The rows come from 4 hidden closed curves, with some noise, and rows from the same curve form a group. Each curve winds through 4 dimensions. The rows are also pushed far along 3 directions, which tell nothing about the answers.
In the rows, zero is written as 128.
Known rows, each followed by its group:
[116 115 131 145 126 137  95 160  82 128  56]  k227
[113 146 119 136 133 161  92 118  83 139  90]  k594
[172 102 134 174 112 160 165  99  55 160 161]  k662
[152 136 121 131 120 147 148  93 107 147 160]  k227
[138 125 129 122 129 123 139 143 146 115 136]  k594
[118 124 144 133 130 103 114 164 138 114 136]  k663
[141 141 142 119 133 127 122 140 131 112 132]  k663
[113 129  98 117 135 132 125 108 140 139 105]  k227
[ 83 137 114 104 148 118 109 145 194  96  81]  k662
[113 118 138 126 124 103 125 126 137 138 116]  k227
[109 143 136 112 136 122  67 181 107 112  70]  k594
[116 126 121 116 138 116 135 139 173 110 141]  k594
[113 132  94 117 130 151 101 123 104 137  54]  k662
[125 136 102 116 123 147 144  83 140 146 131]  k594
[121 128 112 128 134 115 125 137 136 127 130]  k662
[ 95 153 169  97 125  86  86 155 167 119 154]  k227
[121 119 149 128 124  85 128 150 151 121 131]  k227
[149 124  86 138 141 171 153 111 119 116  96]  k227
[124 115 146 132 120 103 138 121 139 138 130]  k227
[167 129 142 140 114 142 143  89  71 164 159]  k594
[125 124 201 132 111  78  97 174 111 129 156]  k663
[139 123 126 135 127 148 121 108  82 154 121]  k594
[154 114 112 158 133 155 179  97 124 125 153]  k662
[162 133 128 134 125 152 139 112  90 137 133]  k663
[127 144 125 111 141 135 125 129 154 110 127]  k663
[126 124 140 118 128 106 128 119 141 144 156]  k594
[123 143 130 123 140 147  92 133  98 128  96]  k663
[132 134 155 140 132 110  94 176  95 114 126]  k663
[136 124  84 127 121 174 161  86 128 141 124]  k227
[113 124  97 127 138 119 147 105 163 135 154]  k663
[142 136 121 134 136 128 137 126 126 118 124]  k662
[125 119 141 146 119 140  97 133  60 155 102]  k662
[138 130 120 136 124 154 138  89 101 153 136]  k594
[ 95 128  99 144 156 171  80 154  99 108  30]  k662
[119 109 119 141 121 148 123 126  99 147 105]  k662
[170 124 127 145 119 163 165  74  86 157 156]  k663

New rows. What belongs after each?
[121 126 153 139 124 126 112 117 101 147 129]  k662
[124 148 184 116 122  87 106 143 137 122 143]  k662
[150 132 139 131 129 146 133 135 114 116 124]  k663
[133 134 123 116 126 121 155 102 164 124 134]  k662
[113 125 151 115 119  79 116 149 151 134 150]  k663
[130 138 129 116 129 121 116 146 135 116 121]  k594
[145 142 137 136 135 118 135 114 120 126 147]  k662
[122 110 119 133 118 116 142 121 134 145 140]  k663
[131 130 139 111 118 110 149 108 160 131 144]  k662
[146 121 187 150 109 108 118 156  87 129 143]  k227
[179 107 113 155 127 168 162 104  71 145 138]  k594
[178 112 107 144 118 186 140 110  47 149  87]  k594
[ 86 153 106 110 144 120 100 133 166 117 114]  k594
[ 84 148 147 105 152 110  80 169 174  94 110]  k663
[114 139 146 120 121 113  97 163 127 116 127]  k227
[131 134 134 132 133 135 138 115 137 118 120]  k662
[141 142 153 136 139 108 137 121 138 123 192]  k663
[135 107 111 118 127 148 136 131 130 130  99]  k594
[130 115 133 119 114 123 142 118 140 140 137]  k663
[102 134 170 115 134  97  93 156 147 113 110]  k227
[ 99 124 136 105 127 112 112 153 169 113 107]  k663
[110 142 149 138 132 146  83 143  87 129  99]  k594
[118 110  99 117 119 130 150 114 155 140 114]  k663
[171 117 135 131 115 139 152 117  97 142 142]  k594
[138 139 152 142 143 124 129 133 126 115 167]  k663
[123 120 124 108 126 105 160  94 182 146 177]  k594
[118 109 129 136 123 114 133 139 133 128 101]  k227
[124 133 127 112 122 122 130 118 145 129 110]  k662
[155 136 179 135 121 119  82 171  51 131 115]  k594
[117 104  76 143 131 159 133 122 109 133  47]  k227
[120 129 134 105 114  99 129 124 152 139 137]  k662
[135 115 119 146 125 162 150  92 106 144 114]  k662
[108 145 125 114 142 121 102 142 146 108  86]  k662
[129 111  97 121 122 153 152 103 137 140 105]  k663
[120 130 137 148 143 153 108 129  98 121  90]  k662
[114 147 142 108 131 115 103 150 147 111 136]  k227
[114 130 122 113 131 129 131 104 155 137 133]  k663
[136 121 101 132 140 132 144 119 137 120 102]  k227
[135 133 124 137 139 151 104 149  91 112  81]  k227
[115 121 127 117 121 101 120 141 143 136 131]  k663
[115 125 126 134 137 108 131 129 147 127 151]  k662
[159 124 114 126 119 148 143 101  96 152 127]  k594
[123 123 132 134 116 150 119 137 107 129 105]  k227
[113 128 165 122 120  67 110 152 145 136 172]  k663
[142 145 134 133 131 118 132 112 119 134 171]  k594
[134 134 139 138 130 142 129 132 119 115 136]  k594
[125 134 152 128 129 126 121 126 132 122 117]  k662
[132 137 169 141 130 113 101 162 101 113 125]  k662
[120 122 122 135 129 110 122 131 123 140 141]  k663
[105 137 146 122 134 126  97 143 132 116  86]  k662
[129 137 112 123 135 144 124 116 123 122  89]  k662
[154 129 128 144 130 120 147 117 109 133 161]  k662
[127 129 162 121 110 110  95 156  96 136 107]  k662
[ 98 144 112 106 146 104 117 131 183 111 112]  k662
[127 127 158 146 129 142 110 122  90 135 110]  k662
[121 140  94 123 145 136 132 111 144 120 102]  k662
[112 132 126 108 123 125 141 117 177 122 147]  k227
[123 140 158 104 112 104 126 121 155 134 153]  k594
